The rows of a group lie close to one hidden flat surface of 8 dimensions, which may be shifted away from zero. Surfaces can cross.
In the rows, zero is written as 128.
Some rows, each with its group after it:
[ 94 128 119 180 104 116 143 129 113 107 106 156 189 109] -> J_500
[125  98 139 123 124 156 131 132 125 166 163 119 129 118] -> J_120
[133 153 138 142 111 138 162 139 108 118  63 112 145 166] -> J_500
[124 112 129 107 123 156 124 169 110 141 106 112 119 205] -> J_724
[128 120 161 124 120 124 139 162 124 114 141  96 173 157] -> J_500
[168 131 141 111 120 114 164 151 108 115  64  89  95 129] -> J_120
[102 136 111 146 117 148 114 167  92 130  87 130 128 154] -> J_500
[119 140 116 149 136 125  97  84 159 125 130 143 178 149] -> J_929
[144 140 102 150 159 171 131 104 146 127  94 148 134 171] -> J_724
[109  96  97 154 126 180 128 126 126 156 161 177 132  93] -> J_120
[108 156 119 203 153 161 153 119 123 126 154 164  94  86] -> J_120
[106 109 133 142 124  95 131 136 100 138 112 128 134 110] -> J_500
[137 145  86 168 113 154 136 101 135  90  91 187 138 101] -> J_120
[159  66  80 106 117 158 110 113 146 125 118 172 173  87] -> J_120
[160 131 110 133 127 177 125  84 170 141 131 139  87 179] -> J_120
[127 180 123 150 125 124 118  89 127 126  95 125 133 110] -> J_929
[126 160 123 128 140  90 170 103 138 162  88 100  74 137] -> J_724
[141 141 112 114 128 141 126  91 137 144  90 138  96 194] -> J_724
[144 106 104 155 135 205 164 149 111 113  68 167 179 151] -> J_724
[140 112 111 149 154 170 118 151 141 121 130 133 139 144] -> J_500
[136 172 148 133 121 122 103 102 121  69 129 157 111 163] -> J_120
[122 115 125 133 111 129 122 123 124 106 132 165 150 146] -> J_929
[160 145 171 112 197 171 129 180 109 116 138  72 131 139] -> J_724
[115 112 115 158 125 142 164 209 133 146 133  83  97 129] -> J_724
[119 146 136 146 105 123 145 153 115 116 116 107 153  86] -> J_500
[ 96 130 146 152  88 123 143  95 119 166 134 133 171 120] -> J_929
[124 194 137 144 121 148 137 102 135 139 131 116  91 141] -> J_120
[119 137 143 149 145 116 122  98 133 131 145 133 153 102] -> J_929
[108 177 125 139  96 102 168 109 114 137  70 123 115 148] -> J_724
[126 103 100 112  86 139  93 106 103 148 104 153 131  99] -> J_929
[ 99 145 164 158  99 127 156 115 118  84 147 179 160 209] -> J_929
[146 132 133 122 147 130 154 109 110 124  90 154 137 123] -> J_724
[112  90 115 162 149 120 122 136 143 146 147 133 142 117] -> J_500
[125 103 148 155 111 138 174 133 126  97 150 182 129 160] -> J_929
[ 92 158 192 144  74 120 171 103  98 156 135 119 146 188] -> J_929
[164  75  92 121 123 155 137 135 153 123 117 160  89 152] -> J_929
[125 125 119 168 140 146 146 135 137 120  99 138 161 160] -> J_500
[136 101 113 131 132 119 192 129 112 148  76 145 115 107] -> J_724
[125 102 138 235 146 150 198 162 112 106 116 158  89 104] -> J_120
[171 131 139 114 133 134 133 122 113  99 110 135 119  72] -> J_500

New rows, each followed by its group:
[201 141 106  83 164 105 123 128 118  66  51 127  88  91] -> J_120
[139 167 111 171 120 164 155  90 162 140 120 133 122 115] -> J_120
[139 177 139 121 138 131 123 118 118 113 118 118  85 127] -> J_120
[115 133 124 124 124 120 124 135 123 130 123 128 114 155] -> J_724
[110 161 130 169 181 105 141 126 130 114 131 128 145  84] -> J_724
[116  82 160 104  71  52 141 112 103 159 125 117 129 107] -> J_500
[139 170 136 101 120 126 106 118 110  98 112 132  92 154] -> J_120
[185 116 118 111 162 195 120 123 126  99  72 153 107 204] -> J_500
[117 104 113 126 132  97 135 114 122 120 125 176 123 112] -> J_724
[127 121 115 149 136 143 160 133 112 115  96 158 156 110] -> J_724
[133 152 168 170 111 144 135  86 162 124 163 120 127 183] -> J_120
[ 95 168  93 164  88 155 151 127 129 140  60 130 146 209] -> J_724
[143 169 133 118 117 140 120  89 139 121 112 135  98 180] -> J_724
[128 125 123 124 120 123 116 117 133 129 117 130 144 145] -> J_929
[127 116 130 117 155 141  95 148 128 119 155 129 118 164] -> J_724
[163 139 143 138 150 132 123  93 159 103 140 128 124 126] -> J_120
[127 105 114 127 158 150  89 159 105 117 137 139 119 111] -> J_500
[184  91 116 129 132 160 130  89 156  77 119 194 165 139] -> J_500
[130 133 131 115 106 128 105 124 103  95 123 155 132 138] -> J_120
[130 131 171 101 149  98 122 143  95 118 145 106 110 107] -> J_929
[100  72 107 112 139  91 128 160 109 145 126 152 122 132] -> J_724
[107 130 120 184  65 143 146 134  97  82  95 187 158 146] -> J_120
[123  94  99 145 156 156 143 167 128 150  99 130 136 166] -> J_724
[128 159 139 150 174 133 150 118 103 112  87 142 173 109] -> J_724
[156  79 156 139 155 152 126 122 147 136 177 124 107 138] -> J_120
[137 112 133 123  93 133 164 153 116 104 110 149 108 184] -> J_929
[162 136 117 133 174 139 114  98 162 123 125 129 100 138] -> J_929
[146 123 133  99  96 133 110 127 108  96 104 148 118 177] -> J_120
[116 115 101 109 128 108  65 113 135 136 124 121 188 107] -> J_929
[119 139 139 114  61 134 135 135  92  90 115 164 140 138] -> J_724
[142 159 117 117 115 153  84  72 117 118  99 155  93 178] -> J_929
[135  91 116 133 139 161 110 146 145 130 139 133 140 162] -> J_500
[113 163 146 139  85 122 175 164  95 117  97 103 126 121] -> J_724
[105 147 148 137  76 138 112 110 115 110 140 157 157 165] -> J_120
[135 112 162 118 133 112 124 142 103  80 136 142 184 115] -> J_500
[161 153 111 137 150 137 136 112 167 112  94 115 105 175] -> J_929
[ 94 146  82 174 106 139 144 116 139 141  73 156 142 184] -> J_724
[126 160  93 167 139 136 135 116 118  81 103 182 145  51] -> J_120
[132 154 161 127 122 108 132 143  92  89 108 121 111 138] -> J_120
[115 121 128 119 105 142 121 132  93  98  99 178 168 157] -> J_724
[117 144  94 143 112 121 130 109 165 153 111 122  69 184] -> J_724
[110 149 114 138  93 157 118 175 103 120 109 110 140 122] -> J_500
[136 132 104 147 107 166 151 126 140 126  98 141 117 165] -> J_724
[104  88 105 125  23 122 115 127 125 135 133 151 158 120] -> J_500
[130 149 131 109  95 129 120 116 108 141  90 118 109 151] -> J_929
[162  98 130 149 129 131 145 135 127  89  95 145 127 124] -> J_120
[105 161 130 153 147 169 119 108 127 145 181 151  85 123] -> J_120
[ 94  97 101 112 100  91 108 139 130 146 134 147  89 184] -> J_724
[141 152 122 138  90 167 132  66 120 149  89 157  80 176] -> J_929
[120 157 124 148 124 170 134 163 106 109  80 117 150 180] -> J_500
[124 110 136 178 139 148 139 148 100  97 138 174  77 146] -> J_120
[124 113 102 132  69 174 130 142 134 135  91 133 144 214] -> J_500
[149 102  95 157  98 160 127 102 159  94 131 187 173 106] -> J_500
[111 153 127 173 168 153 126 182 121 113 138  98 158  81] -> J_500
[125 164 144 133  97 143 122 112 119 112 121 138 106 181] -> J_120
[128  85 146 103 146 117 108 147 100 139 117 120 120 185] -> J_500
[168 183 162 105 112 121 183 105 162 188  92  11 142  91] -> J_120
[150  91  92  67 122 142  33 100 126 128 118 157 117 175] -> J_929
[125 131  90 125 122 118  88 114 152 115 101 125 178 140] -> J_929
[118 191 194 161 144 124 153  61 113 174 142 101 109 116] -> J_929
[ 98 180 123 157 107 160  98 127 110  84 113 154 185 182] -> J_724
[153 104 128 126 113 163 125 100 162 158 143 121 133 143] -> J_120
